The rows are grouped in 4 ways, from coarse to fine. Each group lies inside one group of the grouping before and may be the whole of it. The rows also spread widely along 12 directions, which tell nothing about the answers.
In the rows, zero is written as 128.
Known rows, each followed by its group in each grouping:
[137 128 104 139 108 114 100 113 116 123 149 104 148 120 125 134 123 147
 129 123 113 105 132 113 121 131 121 115 153 150 107 162 125  93] => J68 J351 sifar tize
[157  72 113 114 117 144 118  60 121 114 129 116 127 114 156 105 145  84
 151 146 128 154 121 133 109 157  86  95 103 121 156 107 102 134] => J535 J989 nemam bon
[128  84 152 169  74 125 178 132 124 113  57 146 188 155 151 134 130 188
 137 142 104 143 111 154 135 168 153 169 167 120 119 114 136 124] => J535 J975 tiluk dofa
[136 120 144  76 179  98 107 176 114 131 153 144  60 137 152  91 108  45
  95 157 198 193 155 117 110 145 137 144  98 118 107  76  98 121] => J535 J615 Sove Zedid
[174  89 135 102 145  95 116 144 117 134 130 149  96 128 163 103 110  71
 118 156 153 159 135 134 117 122 137 147 127 143 100  86 112 132] => J535 J989 biru pudif
[174  94 117  90 139 106  81 107 100 142 174  98 117 118 139 109 130  78
 108 171 131 145 142 121  98 119  98 146 152 159 120 125 101  86] => J68 J199 faza sasez
[105 121 153 124 149 113 181 128 142 122 104 119 137 132 135 135 151 137
 146 110 111 164 122 140 128 132 116 164 131 138 156 117  96 150] => J68 J873 Gur muno
[118 111 152 126  99 110 170 165 115 110  87 158 137 145 119  87 118 133
 120 147 170 175 124 140 140 139 129 136 123 102 113 119 121 130] => J535 J300 meba roz
[ 97 138 138 161 134 108 128 126 145 151 132 174 166  93 121 107 132 128
 133  83 135 129 115 120 117 140 141 157 170 129 107 135 137 145] => J535 J615 Sove sodol
[131  88 142 134 108 118  92 109 115 125 137 142 133  96 156 114 120  84
 123 153 136 154 125 138 100 176 102 158 157 118 144  93 116 112] => J68 J199 faza fim
[162 160 118 125 116 117  93 112 151 134 151 137  89  85 137 161 107  90
 129  92 122  57 117 115 114 145  92 100 137 129 128 122 123 142] => J68 J873 rav Nugin
[ 95 156  92 152 134 178 163  90 136 123  87 150 133 136 123 100 151 160
 122 108 138 135 137 126 134 129 120  99 130  81 105 121 142 160] => J68 J351 Vok Dulir
[159  79  93 132  93 138  54  96 107 120 181 156 109  91 138 135  99  94
 142 179  70 100 130 146  83 125 129 163 180 129 125 110 140  73] => J68 J873 Luken Sak
[111 139 123 162  93 113 119 117 140 119 136 117 180 113 148 134 123 157
 134  84 127 108 113 104 144 176 116 105 148 134 124 164 130 122] => J68 J849 kame lok
[195 117 118 126 140 133 119 104 109 157  93  93 121 166 179 144 141 124
  90 148 148 140 146 106 134 143 116 101 145 158  77 113 114 116] => J535 J300 tebo kezip
[194 122 133 125  89 116 129 135 127 120  99 145 100 138 147 149  98 130
 109 146 118  76 118 147 117 123 134 126 149 126  95 102 132 137] => J68 J351 vosi feber
[151 120 142 168  74 112 153 118 105 131  55 146 135 140 156 129 126 146
 122 114 160 145 109 135 167 153  96  94 149 128 102 111 145 147] => J68 J873 rav Gipo
[129 106 145 144 115  95 158 175 122 122 101 176 150 137 135 101 103 142
 124 135 145 150 125 143 140 122 175 169 156 124  85 112 136 137] => J535 J989 nemam reken
[106 112 117 123 111 135 150 129 130  89 143 114 165 143 120 106 124 163
 138 140 103 131 130 134 119 135 156 139 132 115 134 151 122 106] => J68 J351 vosi mapit
[143 131 130 143  99  97 115 154 117 145 147 181 155 115 118  82  93 122
 100 126 166 111 124 118 126 117 153 139 175 117  68 147 151 118] => J535 J615 tobo gisub
[164 123 110 101 158 133 204  92 156 133 106 138 124 139 133  96 160 133
 153  75 127 120 117 117 142  58 144  70  84 140 101 132 121 210] => J535 J300 Tagi Ropok
[114 137 148 107 139  88 129 184 103 134 128 124 113 133  96 119 123 118
 103 169 159 175 145 124 116 125 113 172 150 135 111 137 101  80] => J535 J300 tebo vun
[ 89 105  88 130 126 137 134 139 105  94 123 162  83 111  95 116 139 151
 193 139  87 173 139 131 126  71 157 106 101 127 118 125 141 110] => J535 J300 Tagi zugi
[141 111 111 115 132 102 101 116 116 134 160 132 120  98 113 110 128  98
 142 133 131 136 127 119 113 114 107 126 135 147 120 145 112 111] => J535 J989 nemam bon
[125 115 127 102 167 136 170 110 133 142 109 134 141 138 123  77 152 103
 110 151 147 175 138 140 110 123 109 167 135 111 123 111  98 147] => J535 J989 biru pudif
[106 122 139 118 146 108 155 151 166 109 153 177 126  91 125 110 118 108
 166  85 117 120 116 129 113 109 168 136 108 121 133 124 123 167] => J535 J300 tebo kezip
[163 133 101  98 161 152 135 124 164 112 161 156  82 131 183 118  99  87
 121 103 120  86 141 122 117 120 183 112 104 103 100  78 131 178] => J68 J873 rav Nugin
[160  99 133 120 113 112 123 106 158 121 175 158 159  94 145 104 109 103
 148  95 108  80 106 126 103 126 156 124 134 128 129 136 127 151] => J535 J615 tobo gisub
[119 120 129 143  84 130  84 134 119 109 119 172  84  83 101 153 110 111
 156 154 102 115 118 149  92 158  99 138 143 102 146 104 129  96] => J535 J615 Sove Zedid
[ 67 151 104 153 147 145 104 148 108 129 140 144 148 137 128  84 117 137
  78 153 165 170 163 113 119 166 147 171 176  88  88 128 137  83] => J68 J351 Vok Dulir
[145  54 131 127  76 114 108 116 121  84 161 143 154 111 162 103 104 107
 166 136 116 132 111 126 119 152 153 101 111 125 143 129 130 110] => J535 J300 tebo vun
[133 132 139 119 164  94 122 173 113 140 114 145  75 137 148 132 118 103
 100 152 149 169 150 134 118 117 149 174 150 142  85  81 118 122] => J68 J351 vosi feber
[149 128 119 121 109 106 121 142 112 125 126 115 127 125  99 136 123 145
 131 151 117 118 127 128 119 121 110 135 148 144 111 154 110  92] => J535 J989 nemam bon
[106 138 123 180 111 120  92 124 113 145 103 171 121 100 143 131 118 122
 111 126 144 140 130 127 121 158 117 148 185 119  91 104 151 117] => J68 J351 vosi feber
[126  91 138 154 118 130 119 106 137 119 102 168 109  92 166 146 135 101
 165 117 108 149 116 137 113 153 127 123 127 125 140  79 129 146] => J535 J300 tebo vun
[129  98  80 151 122 152 117  61 109 125 117 103 141 130 145 131 164 160
 158 124  84 144 134 118 128 116 123  90 140 152 114 139 137 112] => J68 J351 vosi feber
[169  82 142 116 125  92 129 115 124 132 147 138 139 130 180  97 116  82
 124 117 158 153 117 124 135 132 132 127 132 149 113 109 119 147] => J68 J873 Luken Sak
[104 101 150 142 130 103 119 131 123 125 120 142 129  98 150 127 136 109
 144 122 129 176 124 134 117 160 117 160 146 138 145  97 114 127] => J68 J199 faza fim
[191  92 107 145  86 142  97  72 112 130  97 133 106 116 149 163 127 125
 136 161  79  90 124 154 101 125 102 124 164 139 113  96 133 116] => J68 J351 sifar tize
[165  97 154  99 131  83  78 184 117 112 183 120  96 125 171 147  76  77
 100 174 117 125 140 137  97 167 159 198 159 146 127  88 105  73] => J68 J873 rav Gipo
[157 117 121  92 131 111 155 173 106 126 129 166 104 155 110  73 106 113
 103 169 166 146 144 133 128  68 161 135 127 115  66 123 130 127] => J535 J300 tebo kezip

New rows. What belongs after each?
[165 157 135 126 135 101 103 129 104 164  92 113  81 132 144 141 135  98
  94 123 195 155 138  97 140 156  70  75 126 145  92 115 108 120] => J535 J615 tobo gisub
[119 119 122 118 138 118 142 104 117 139 147 129 152 134 139  68 133  98
 109 121 178 165 133 112 138 128 103 122 139 120 115 141 115 136] => J68 J873 Gur muno
[ 93  83 118 148  90 131 152  96 127  87 147 153 181 117 157  59 121 122
 162  92 150 159 109 122 152 156 141  82 107  97 143 138 146 153] => J68 J873 rav Gipo
[118 152 116 125 157 136 117 149 142 135 146 152 120 125 130 117 114 122
 110 118 132 117 142 115 108 137 162 150 146 112  93 121 127 127] => J535 J615 Sove Zedid
[127 141  96 158 125 127  88  90 104 153 113 134 107 104 128 133 143 118
 124 123 139 139 140 114 126 127  86 103 159 140  92 126 136 114] => J68 J351 sifar tize
[138 128 135 167  93  81 106 160 122 117  99 147 110 100 143 173 112 150
 167  90 122 121 109 116 150 148 133  94 131 162 108 129 133 123] => J535 J989 nemam bon
[118 104 120 124 116 114 173  92 125 134 142 161 170 114 105  59 141 120
 148 106 138 140 110 135 134  74 111 131 146 122 121 157 132 161] => J68 J873 Gur muno
[112 130 104 113  80 113 132 159  94 106 152 161 122 121  63  77 101 134
 127 167 139 128 131 141 128  84 117 139 152  99 106 161 144  88] => J68 J873 rav Nugin
[131 136 141 142 150 114 107 135 154 133 126 115 126 100 147 186 129 129
 134 118  85 110 127 128  97 178 128 174 158 150 142 111  95 113] => J535 J989 nemam bon
[ 73 151 115 131 131 120 136 158 156 101 179 161 152  91  89 105 114 152
 163  86 102 105 126 114 111 117 177 133 126 110 130 169 132 122] => J535 J615 tobo gisub
[132 119 147 147 108 153 234 113 151 130  69 136 240 175 138  79 142 200
  90 123 124 120 115 153 134 136 161 186 184  94 100 138 128 175] => J68 J199 faza fim
[150 114 126 134 120  72 155 119 134 145 132 157 145 104 131 105 138 130
 161  73 128 124 103 122 152  64 129 109 137 172  92 149 139 176] => J68 J849 kame lok
[126  82  98 157  81 136 109 107 118 102 151 199 130 101 163  81  96 106
 158 114 127 125 119 133 137 123 166 100 137  99 102 104 173 144] => J68 J873 rav Nugin
[157 144 136 133 126  94 148 158 110 152  67 184  59 121 113 133 130 122
 133 124 155 149 127 138 140  76 119 109 132 139  76  94 138 156] => J535 J615 tobo gisub
[155 196 124 111 153 143 165 153 143 143  83 128  96 155 127 136 124 143
  75 123 161 101 145 122 130 124 122 126 138 107  81 108 114 158] => J68 J199 faza sasez
[100 167 109 157 113 140 118 166 124 107  97 135 106 133 111 174 121 192
 146 115 100 117 137 115 132 151 157 107 133 126 102 133 138  98] => J535 J615 Sove sodol
[179  67 133 129  95  75  88 118 109 117 141 140  96  94 157 150 124 103
 189 112 101 133 108 124 128 111 132  77 108 182 127 117 128 118] => J535 J615 tobo gisub
[ 95 187 137 118 147 133 138 161 169 118 132 165  89  90  95 137 110 107
 119 108 136  94 128 126  94 151 120 145 123  82 140 116 108 146] => J535 J300 Tagi Ropok
[176 132  97 102 116 147 126 107 156 111 176 121 157 129 135 104  99 126
 116 118 119  49 124 112 108 135 150 102 124 108 108 157 117 137] => J535 J989 nemam bon
[129 127 127  95 117 126 133 133 124 119 162 143 147 133 101  58 108  98
  98 149 176 131 130 124 107 143 120 132 125  87 119 145 112 120] => J535 J615 Sove sodol
[107 118 118 113 148 146 142 122 137 114 147 149 120 128 151  85 121  90
 115 135 145 157 142 133 116 147 139 148 126  88 129  93 122 143] => J68 J873 rav Nugin
[200 141 155 122 118  88 122 106 134 162  95 113 102 112 135 173 133 103
 104 121 128  84 108 136 109 132  64 136 163 163 119 116 102 145] => J68 J351 vosi feber
[109 204 103 138 119 134  91  93 138 136 126  64 116  91  74 194 151 152
 128 103 106  73 130 101 104 170  27  92 145 140 156 184  92  85] => J68 J351 sifar tize
[165 129 147  85 120 110 184 156 147  92 116 102 120 157 115 146 120 156
 131 138  96  94 119 150 115 108 146 140 110 135 138 133  97 138] => J68 J351 vosi mapit
[119 154 123 127 147 114 114 137 135 137 150 127 123 122 151 117 115 103
 106 102 166 140 136 100 132 158 121 123 138 129 110 130 117 127] => J68 J873 Luken Sak
[156  84 127 147 133  98 104 103  82 151  86 102 103 137 158 160 162 128
 135 161 110 194 139 134 130 121 100 141 163 190 107 100 118  92] => J68 J351 vosi mapit
[151 117 128 134 119 108 160  94 104 169 107 137 165 133 110  84 150 126
 101 137 149 145 121 139 135  89  83 158 190 142  93 145 131 135] => J68 J873 rav Gipo
[147  89 116 117 100 145 112 138 118  70  99 144  46 118 149 168 111 116
 177 169  88 140 131 155 110 153 134  99  78 108 154  65 114 116] => J535 J989 nemam bon
[121 123 111 177 100 136  96 100 118 151 123 186 138  88 134 119 117 115
 119 131 116 113 124 139 114 137 116 166 207 110  97 110 160 120] => J68 J873 rav Nugin
[190 106 133 121 109  75 143 145 121 138 116 173 106 118 138 113 113 113
 149 100 150 113 109 121 149  63 147  82 118 164  72 129 143 165] => J535 J300 tebo kezip
[129  93 119 158 121 124 155 128 102 129  89 157 133 147 158 116 135 155
 137 135 110 172 133 145 149 105 163 149 164 141  87  98 152 132] => J68 J873 rav Gipo
[159 117 124 101 173 158 154 105 143 122  98 108  73 157 186 161 142 107
 125 142 100 144 146 139 112 140 130 136 108 127 139  59  94 155] => J68 J873 Gur muno
[130 152 104 162 117 110  39 140  97 148 136 140  81  96 135 165 106 114
 103 147 132 119 147 110 111 152 110 136 187 146  81 116 142  68] => J68 J351 vosi feber
[138 148 102 122 126 111 121 152 131 108 127 135  85 117 119 147 115 137
 159 101 126 109 131 109 142 113 140  70  95 143 104 137 122 133] => J535 J989 nemam reken
[158  96 123 123  63  99 117 146 104  80 128 127 114 132 124 132 102 150
 156 143 116 111 114 136 135 121 130  87 110 135 126 139 132 101] => J68 J351 Vok Dulir
[152  99 131  92 114  83 135 151 145  92 184 142 125 115 150 100  95  99
 154 104 129 109 113 125 129 109 160 109  92 137 127 133 118 151] => J68 J849 kame lok
[ 92 183 117 151 113 136 128 159 120 111  91 106 117 140 102 165 125 186
 109 135 122 122 141 120 128 166 113 130 151 114 115 147 120  87] => J68 J351 vosi feber
[130 150 130 114 168 118 129 145 149 139 139 137 106 119 142 136 126 105
 117 108 136 126 139 109 112 130 142 137 129 132 108 115 110 139] => J535 J300 tebo vun
[128  66 103 149  66 146 150  76 138  91 163 181 206 115 155  50 105 132
 163 100 120 108  99 135 136 123 170 101 136  92 122 147 163 159] => J68 J873 Luken Sak
[132 119 122 127 140  82 102 159 117 125 153 169  86 105 142 112 109  99
 139 111 146 142 133 120 129  96 155 124 127 146  91 109 139 134] => J68 J351 Vok Dulir
[114  72 106 144 131 139 123  76 101 145 125 185 138 111 136  56 152  94
 145 139 146 196 129 135 118 107 128 130 145 115 101 101 147 142] => J535 J615 Sove sodol
[121 110 105 163 119 138 108  97 103 141  97 168  99 116 161 117 136 105
 134 129 149 179 133 126 140 138 109 108 147 122 100  88 146 133] => J68 J873 Luken Sak
[128 132 143 149 147 128  64 159 142 127 131 143  87 106 177 193 103 105
 119 135  97 118 141 125  88 204 159 178 159 131 124  69 117  94] => J535 J615 Sove Zedid
[139  83 132 144 172  97 122 120  79 183 102 141 142 152 195  69 151  91
  80 147 198 244 157 112 148 124 138 166 180 162  53  81 132 131] => J68 J199 faza fim
[168 112 139 128 124  74 106 173  91 142  95 151  76 134 148 132 106  97
 113 154 176 171 138 126 145 126 123 124 137 156  76  91 121 114] => J535 J989 nemam reken
[ 64 166 140 158 138 123 131 146 140 123  91 130 118  92  99 168 146 148
 147 113 116 154 128 130 114 183  91 158 144 118 157 125 100 113] => J535 J989 nemam bon
[156 103 116  85 176 148 181 112 151 124 124 153 102 147 143  96 147 110
 143 122 109 139 135 142 110  77 172 132  95 119 111  89 117 185] => J535 J615 Sove Zedid
[129 106 120 122 161 137 153  70 126 150 122 113 162 137 141  83 168 113
 108 131 141 167 136 130 114 126  98 150 149 127 123 123 109 145] => J68 J351 Vok Dulir
[139 121 136 143  88  89 124 189  80 119 115 110 149 168 131 128  98 173
  94 168 141 151 139 126 154 142 148 159 181 149  81 148 135  60] => J68 J873 rav Gipo
[113 132  98 123 146 165 136  99 126 130 139 124 155 144 119  87 138 137
  90 159 125 133 151 132  99 133 127 166 164  93 109 132 122 111] => J68 J351 Vok Dulir
[119 143 134 126 117 144 141 100 131 136 113 129 153 122 130  85 133 105
  88 130 183 141 128 123 117 177  75 126 145  84 131 124 108 144] => J68 J199 faza fim
[111  75 123 162 124 138 116 108 128 117 134 180 155 115 177  92 118 115
 129 136 113 153 130 147 107 150 176 177 167 105 112  82 149 134] => J68 J351 Vok Dulir
[149 130 111 116  86 122 134 136 113 110 136 112 152 143 104 112 115 157
 123 140 135 104 126 110 133 119 123  91 131 126 103 178 125  94] => J535 J300 tebo vun
[ 77 129 141 153 147  92 127 152 129 127 132 165 131 105 142 100 125 111
 131  98 162 180 130 120 134 143 148 150 144 129 111 115 133 137] => J68 J351 vosi mapit
[121 162  78 120 167 135 152  88 130 150 143 101 150 140 110  92 163 156
 121  85 138 125 141  90 140  76 126  86 132 149  81 181 128 146] => J68 J351 vosi feber
[100 154 100 164 119 147 120 129 121 121 106 136 132 135 132 136 124 170
 115 125 120 125 141 118 130 148 144 125 160 114  91 131 144 109] => J68 J351 vosi feber
[147  92 142 154 105  85 127 137 121 136 130 153 176 126 153 110 118 146
 142  97 130 133 110 118 141 127 171 132 158 164  87 140 145 132] => J535 J615 Sove sodol
[139 133 104 140  75 147  92 160 112  94 119 159  86 120 117 160  88 151
 137 169  98  90 136 133 111 136 149 114 141 101 103 117 145  79] => J535 J300 tebo vun
[154 107 122 131 124  99 123 168  91 120  93  93 114 167 143 159 126 166
 128 162 119 167 147 121 147 133 147 130 138 173  89 126 112  78] => J535 J989 nemam reken
[ 79 125 115 137 148 123 152 138 150 109 147 135 160 114 122 110 142 159
 170  80 105 149 129 105 133 123 171 123 114 138 126 157 125 132] => J535 J300 meba roz
[ 95  99 123 171  98 146 133 103 130 106 117 136 175 123 162 123 131 152
 145 119 100 146 122 134 129 181 143 145 159 112 139 118 140 117] => J68 J873 rav Nugin
[164 139 159  92 141 108 179 171 157 119 101 125 108 145 125 150 120 135
 120 127 116 107 123 141 115 122 143 158 117 134 124 112  94 148] => J535 J300 meba roz
[145  88 147 162  97 113 131  85 131 137  95 159 150 101 156 126 132 109
 135 122 119 128 107 154 110 151 104 155 168 128 130  96 129 151] => J68 J351 sifar tize
[217 118 114  74 127 104  82 105 121 143 168  92  80 120 138 153 115  75
 107 168 111  81 133 128  93 112  78 129 139 159 120 121  92 104] => J68 J849 kame lok
[167  49 112 138  87 110 123  60 120 114 146 160 138  95 172  93 133  91
 190  95 110 131  98 134 140 102 124  72 114 148 131 114 150 166] => J68 J873 rav Nugin
[168 108 123 129 129 102 133 128 124 145 113 144 134 126 142 119 126 127
 132 125 120 124 124 129 129 103 138 137 152 157  89 125 127 137] => J535 J989 biru pudif
[140 155 113 138 116 115 156 155 124 131 104 154 105 127 100 151 121 174
 138 118  89  95 125 142 137  73 146 144 164 144  87 135 145 132] => J68 J873 rav Gipo
[215  83 107  67 119 112 107  98 108 130 165 149  77 126 137  75 112  52
 129 151 162 118 126 125 111  81 115  71  92 132  97 109 120 147] => J535 J615 Sove sodol
[119 125 170 127 144  79 181 158 160 137 143 158 170 110 126 110 119 124
 126  93 115 118 107 148 118 115 156 213 173 139 129 129 119 163] => J68 J873 rav Gipo
[151 136  95 105 152 110 139 147  83 150 101 139  71 158  98 102 147 139
 128 144 157 177 151 112 150  45 128  89 118 157  54 134 135 121] => J535 J615 Sove Zedid
[151  90 134 145 101 109 144 107 148 110 144 137 191 126 170 108 115 143
 143  89 111  97 106 126 132 136 173 123 146 143 114 141 139 152] => J68 J351 vosi mapit
[168  72 163 169  83 108 129 128 116 115  69 152 145 151 218 132 105 123
 113 137 149 154 115 146 143 190 155 131 152 129 102  67 141 143] => J68 J351 vosi mapit
[ 97 126  95 153 142 142 120 124 102 149 135 166 146 136 135  75 124 127
  97 146 155 178 152 119 133 117 150 165 185 111  70 123 151 107] => J68 J873 Luken Sak
[ 83 136 137 141 105 107 145 176 145  75 137 146 140 119 130 120  99 152
 151  95 132 125 123 126 135 156 172 121 108 109 132 135 128 132] => J68 J351 sifar tize
[ 91 167 107 139 136 163 112 114 150 119 139 122 136 110 110 142 133 146
 129 110 109 103 135 112 100 180 120 123 136 100 139 142 115 111] => J535 J615 Sove sodol
[ 87 157  76 138 127 143 137 148 141  78 149 146 112 131 138 108 110 169
 162  69 130 113 139  93 156 112 196  44  79 111  90 150 155 147] => J68 J351 vosi feber
[113 127 108 159  92 124 132 141  96 121  95 155 132 122 102 119 130 176
 142 139 113 144 129 136 139  99 132 129 165 131  92 137 151 105] => J68 J199 faza sasez
[ 90 147  97 147 157 201 174  70 127 135  43 120 109 145 117 137 189 159
 129 143 111 181 147 133 118 144  85 112 123  93 134  99 112 141] => J535 J300 Tagi Ropok
[141 102 114 101 137 105 121 129 141 111 180 158 122 103 137  80 106  78
 149 108 148 124 125 117 120 113 153 106 100 124 117 126 118 151] => J535 J989 nemam reken
[148 181 117 105 168 138 149 149 148 142 104 100 112 153 126 145 129 142
  90 129 136 109 149 113 120 142 123 138 134 126  98 128  97 129] => J535 J989 biru pudif
[ 93 171 154 104 140 115 187 191 148 105 113 120 139 141  96 123 120 162
 108 125 137 131 134 135 121 141 140 176 131 104 133 137  96 133] => J68 J199 faza fim
[106 131 119 155 122 157 173  92 131 146  80 166 161 123 106  85 151 144
 118 128 137 149 122 138 120 119 107 146 163  91 107 128 136 152] => J535 J300 Tagi zugi
[124  89 100 127 122 141 108  75 121 119 159 106 158 110 132 102 145 118
 153 129 109 145 127 108 111 140 111 104 126 134 142 153 116 101] => J535 J300 Tagi zugi
[185  94 107 114 125 155 176  62 127 132 103 110 144 159 161 110 151 136
 126 131 104 119 124 141 132 103 120 108 133 132 113 114 124 163] => J68 J873 rav Gipo
[129 142 101 144 150 129  66 137 120 142 163 111 133 118 159 149 116 135
 101 134 109 117 155 100 110 154 156 157 183 152  87 126 128  76] => J68 J199 faza sasez
[133 153 102 131  64  99  94 157  90 115 141 156  97 111  83 109  90 129
 129 135 170 115 122 113 149 109  92  75 137 120  94 167 146  90] => J68 J873 Luken Sak
[ 59  97 119 142 174 116 150 116 108 138 126 158 141 121 133  62 163 112
 136 128 150 237 147 130 125 108 144 171 146 126 109 109 131 137] => J68 J351 vosi feber
[109  87 134 175  60 107  95 131  87 127 129 161 192 111 116  84 104 137
 112 166 148 153 118 130 122 164 121 162 200 113 103 154 148  65] => J535 J300 Tagi Ropok
[161 111 106 113 128 114 113  91  97 157 127 134 112 109  97 100 145  97
 124 163 141 146 130 132 111  92  72 131 154 141 104 136 112 113] => J535 J989 nemam bon
[112 136 125 141 107 104 106 192  96 112 134 129 117 144 124 145  93 159
 112 163 120 139 146 125 133 137 155 168 173 137  97 137 129  61] => J68 J873 Gur muno
[161  88 112 133 103 126 122  82  94 133 103 124 132 142 158  84 140 103
 121 136 180 174 127 106 148 140  94  56 113 129 100 125 128 128] => J535 J300 Tagi Ropok
[161 112 136  87 130 119 122 146 131 116 158 134 114 133 142 101 100  80
 100 159 157 124 136 124 103 140 136 137 122 108 117 113 105 117] => J535 J300 tebo vun
